The first 8 rows are patterns. Each new row is the sum of 2 different patterns, raised or lowered, with some noise. Before adding, each is slid sideways (what falls off one end comes back at the other), maybe read backwards, and multiplied by a number that may be negative. Names go in the order of the patterns.
In the rows, zero is written as 128.
Known rows, each followed by the names of its patterns:
[107 123 148 180 121  87 106 114 136 130 126 125 115 115 122 118 116 147
 139 130 120 128 129 128 164 145 131 124 125 128 122 108 131 121 111 140
 126 137 126 121 123 106  98 120 123 125 125 150]
Z_411
[138 148 133 148 139 131 123 121 133 156 154 130 149 180 123 130 134 128
 157 142 129 111 141 126 136 111  95  84 180 122 113 115 124 135 152 122
 116 128 151  88 134  86 134 130 125 112 113 139]
Z_619
[ 91 141 129 122 121 136 116 129 114  91 132 108 112 124 104 148 127  84
 133 140 140  91 123 123 166 143 151 121 139 129 125 109 130 146  86 123
 180 127 131 106 135 171 152 109 126 123 175 131]
Z_745
[127 130 125 114 125 129 141 127  95  92 116 137 122  92 128 139 146 131
 126 123 124 130 112 125 162 131 121 119 121 169 134 134 149 147 121 130
  76 180 100 103 120 164 137 141 128 135 145 152]
Z_203
[115  82 116 144 120 136 107 128 137 126 132  76 180 101 127 148 129 128
 149 125 131 127 133 135  95 124  92 117 111 129 135 120 142  80 136 107
 137 149 134 158 131 134 126 134 180 133 129 130]
Z_183
[121 125 122 157 129  94  97 135 115  88 127 154 123 144 121 133 114 133
 129 180 154 122 131 102 102 107 100 111 122 107 130 125 148 118 121 120
 130  95  76  76 127 180 132 114  97  87 116 115]
Z_615
[141 136  91 143 132 166 130 139  93  85 123 102 136 131 137 180 149 136
 134 131 146 142 149 131 128 122 133 141 165 115 130 136 122 122 137 167
 103 118 127 112 119 132 132 117 128 153 126 133]
Z_462
[138 154 145  91 128  76 152 175 130 140 124 109 151 100 123 133 116  97
 115  97 132 180 132 132 165 180 131 137 126 124 129 131 158 124 104 138
 123 138 131 127 145 129  88 125 117 137 122 126]
Z_471

New rows, each followed by the names of its patterns:
[107 103  99 108 120 105  98 100  99  71  92 111 100  68  67  97  82  85
  66 101 105 109  86  87  83  90  93  80  81  91  93  90  85 106 130 126
 121 107 109  70  95  49 157  71  71  88 125  90]
Z_203 Z_462
[154 117 111 142 131 146 148 138 159 129 111 140 120 143 136 136 143 157
 163 142 141 107 157 165 143 156 150 121 148 118 128 134 131 119 134 126
 132 158 116 138 199 187 138 131 155 136 138 138]
Z_411 Z_471
[114 100  92 111 115 112 111 103 114 117  89 131 116  77  99  69 114  83
  88  89 115 110 175  72 136 134 114  64  99  83 117 104  87  97 111 104
 111 121 106  92  67 106 136 140 123  95 103 125]
Z_411 Z_203
[125 105  89 147 108 144 102 134 108  88 133  98 115 103 115 112  89 118
 126 115 128 153 136 138 124 109 134  94 101  83  84 160  75 160 116 109
  84 119 106 118 109 132 111  98 141 119 133 107]
Z_183 Z_462
[136 110 126 114 116 147 133 176 143 177  91 118 118 181  84 155 126 137
 153 140 129 154 124 114 103 169 171 121 112 139 131 115 163 145 152 135
 133 103 144 152 137 103 108 136 162 179 135 122]
Z_203 Z_462
[ 95  93  66 137 106  92 110 124 113  98  93  93  78 150  39  65  76 110
 105 110  95  76 121 119 107 121 110 117 155 128 103 133 163 112  97  99
  99  86 116 118 119 117 101  89  93  99 107  78]
Z_619 Z_183
[107  96  97 138  80  74  95 100  78 118  80  95 113 108 119 110  74 107
 152 129  80 121 123 137 111 120 104 121 119 108 106 115 127  65  91 140
 106 113  61 116 108 139  93  96  98 157 113  76]
Z_619 Z_745
[186 144 129 147 175 165 187 113 162 190 141 151 176 191 137 142 161 128
 141 136 163 152 181 169 148 157 197 165 115 185 163 199 172 164 155 131
 152 145 159 164 169 198 166 186 160 130 175 171]
Z_745 Z_462
[125 132 143 176 136  92 109 127 157 151 124 125 147 166 137 161 162 164
 136  99 143 121 105  81 142 138 165 135 132 135 149 143 143 149 146 144
 152 138 153 147 166 150 142 138 148 141 125 147]
Z_745 Z_471
[ 90 141 135  80 127 116 147 128 151 180 165 175 135 155 166 149 174 117
 135 170 133 133 156 156 140 146  92 113 119 176 100 122 136 135 123 121
 177 128  83 157 127 159 137  99  76 165 139 173]
Z_745 Z_462
[185 146 178 195 150 159 159 156 151 158 196 153 144 173 159 141 169 160
 194 160 135 133 123 162 137 163 167 182 203 145 163 124 177 204 169 179
 156 143 171 140 161 184 140 136 153 132 156 202]
Z_462 Z_471
[134 141 139 183 149 142 156 160 170 148 158 150 111 158 104 140 104 149
 164 139 138 106 136 113 148 151 146 145 144 164 129 136 153 144 120 181
  98 122 128 145 142 124 147 137 164 129 106 139]
Z_411 Z_183
[136 133 161 161 137 155 148 155 158 152 121 169 114  59 137 133 159 112
 105 118 155 114 135 123 149 164 142 157 148 117 139 128 144 125 131 132
 160 148 162  87 126 168 207 158 117 160 142 155]
Z_745 Z_615
[ 81  81 102 116  98  93  88 157  82  81  79 123 109  78 111 150 100 115
  99 112 113 110 101 149 126 100 109  89  97  96  86  74 100  95 103  87
 106  98 109 103 109  73  64  66 106 161 121 100]
Z_203 Z_615
[164 110 143 123 156 136 118 115 135 129 128 109 126 132 103 129 170 128
 127  97 144 162 143 123 135 123 143 147 113 142 141 133 126 134 132 133
 109 109 134 112 116 150 108 142 110 101 128 159]
Z_745 Z_462
[ 90 131  99 126  69 111 108  92 149 135  92 105 148 104  66  81  84  89
 123 100  78 122  76 100 102 126 142 132  43  88  59 100 124 106  98  91
  81  85  95  58 106 138 103  94 113  89 119  75]
Z_183 Z_471
[120 103 176 111  65 108 156 164 164 111 113 124 147  69 127  79 140 124
 130 126 120 148 147 133 127 117  89 120 111 123 119 149 131 123 118 167
 144 129 120 142 171 130  97 108 133 122 135 112]
Z_619 Z_615
[102 144 192 188 131 142 193 153 158 148 170 194 181 149 133 139 188 163
 124 162 153 115 132 155 148 157 143 130 174 134 146 164 122 170 144 119
 164 167 181 149 157 153 186 168 151 167 168 136]
Z_411 Z_745
[115 147 130 124 107 120 115 117  99  93 101 121 117 122 126 126 137 124
 113 124  91  82 106 109 124 109 125 117 118  99 112 135 108 118 131 118
  83  99 135 124 123 114 116 135 130 126 114  85]
Z_411 Z_615
[131 127 170 102 148 155 155 112 124 107 149 183 132 117 127 127 155 123
 171 145 129 120 131 139 145 189 148 128 169 143 152 140 142 137 127 132
 135 132 100 151 136 144 143 137 164 140 112 149]
Z_183 Z_471
[148 145 201 165 158 137 167 168 177 166 118 142 153 137 138 166 168 147
 137 145 151 153 121 154 160 187 178 164 157 153 201 147 197 162 163 169
 162 137 181 170 177 186 179 111 201 160 209 138]
Z_619 Z_203
[115 140 166 174 159 155 135 124 125 155 105 135 144 151 158 154 151 175
 146 127 134 121 125 132 124 145 130 135 125 138 130 142 159 121 128 158
 148 113  97 139 146 140 141 135 157 154 141 147]
Z_203 Z_615
[164 124 146 153 134 161  77  90 128 122 137 133 110 135 136 133 147 151
 131 123 144 102 128 138 119  96 102 149 145 138 148 142 115 135 159 129
 119 131 130 127 118 166 148 135 112 128 132 166]
Z_462 Z_471
[ 90 129 114  98  88 142  95 109  69  79  66 166 131 100 113  99 110 119
  67  83 102 119  73 100  66  97 107 104  98  91 106  89 129 109 116 120
 113  96  76 126 134 126 120 129 143 101 115 111]
Z_619 Z_462
[125 114 150 131 182 135  89  92 142  70 112 139 131 131 122 126 140 113
 118 111 120 157 128 105 129 133  88 113 126 139 124 117  96  90 120 105
  91  90 117 117 112 104 105 113 117 105 104 130]
Z_203 Z_462
[122 145 160 156 105 176 114 168 165 149 185 189 123 153 120 159 170 200
 122 128 151 152 151 135 144 169 165 178 163 156 165 135 190 193 158 175
 173 159 156 154 195 191 174 162 208 165 140 134]
Z_619 Z_471
[100  57  90 133 123 101  49  77 137 104  45  94 116 131 113  61 112  84
  96  93 149 111  91  88  44  77  63  59  78  73  94  97  58 116  97  99
  59  92  63  81  62 114 137 109  86  67  44  87]
Z_745 Z_615
[ 64  76 115 149  97  90 118  80 145  85  71 109  98 140 130  68 111 122
 100  90 137 146 134 123  67 115  99  88  75 154 129 110 120  91  90  73
  95 118 100 101 107 108 132  93 107 138 118  95]
Z_615 Z_471
[161 150 155 163 133 131 156 162 200 158 158 146 131 138 144 181 160 191
 164 134 140 136 167 166 123 177 180 156 178 178 173 174 162 128 191 173
 135 131 146 141 150 148 152 156 130 166 176 168]
Z_615 Z_471
[167 197 161 137 137 134 113 142 129 147 124 149 149 146 141 169 112 186
 118 136 160 188 115 139 133 155 145 161 140 123 155 140 139 138 150 149
 179 176 112 174 152 158 159 149 174 159 167 150]
Z_619 Z_183
[134  71 162 110  97  84 104 127 104  84  95  88 164 119  97 102 116  62
  98  99  90  99 114  69  63  86 131  97 159  81 114 110 126 121 121 141
 106 173 113 102 126 123 112  81 101 107  95 121]
Z_619 Z_183
[150 156 173 172 164 168 181 155 125 157 132 167 185 134 178 184 176 132
 192 159 173 139 125 150 138 130 202 174 172 185 166 168 183 160 165 170
 166 180 145 138 171 191 174 157 174 205 193 139]
Z_203 Z_471
[165 151 158 130 169 160 232 229 178 178 100 157 201 161 172 149 161 162
 152 125 141 154 180 169 170 174 145 196 182 148 169 139  98 121 177 182
 155 180 152 160 129 170 198 148 153 184 181 149]
Z_615 Z_462
[144 135 152 131 143 155 140 159 161 144 152 104 155 174 136 141 141 164
 119 167 127 136 143 158 134 142 157 158 125 135 171 138 103 173 131 158
 111 114 121 184 180 152 133 139 170 129 105 133]
Z_745 Z_462
[106  94  98 145 194 146 139 119 110 121 119 131 137 137 139 143  86 128
 144 122 103 152 165 133 144 125 140 159 118 121 172 165 133 149 108 118
 130 134 126 138 123 138 167 168 132 150 150 144]
Z_619 Z_615
[127  97  56 148 155 127 111 129 109 143 124  89  81  88  61 103 108  63
  82 109  68  82  81 116 140 113  90 108 127  83  74 101 124 128 119 114
 131 170 110 143  45 107 156 151 106  98 116 126]
Z_619 Z_615
[182 165 156 158 206 209 165 174 187 211 162 185 121 193 142  91 168 190
 177 176 145 158 144 182 128 171 165 147 161 162 195 160 131 146 150 145
 207  74 166 170 188 165 138 163 150 179 136 114]
Z_203 Z_183
[159 142 186 116 125 116 143 170 176 180 160 158 152 146 168 154 157 160
 186 161 155 159 163 201 154 201 110 148 171 171 141 155 171 192 173 173
 127 195 196 171 156 170 154 196 185 156 137 165]
Z_411 Z_619
[116 112 129 135  94  94 180  82 125 117 125 116  99 116 110 159 111  69
 100 117 149 128 175 141 131 122 123 112 162 120 111  93 153  79 143 112
 131 133 120 108  86 113  78 125 126 127 121  93]
Z_203 Z_183
[186 142  91 123 111 121 130 164 111 144 108 124 117 126 146  38 170 151
 126 148 106 135 187 145 111 123 126 177  98  86 104 117 104 122 140 108
 139  70  98 112 115 130 128 132 149 130  81 136]
Z_745 Z_183
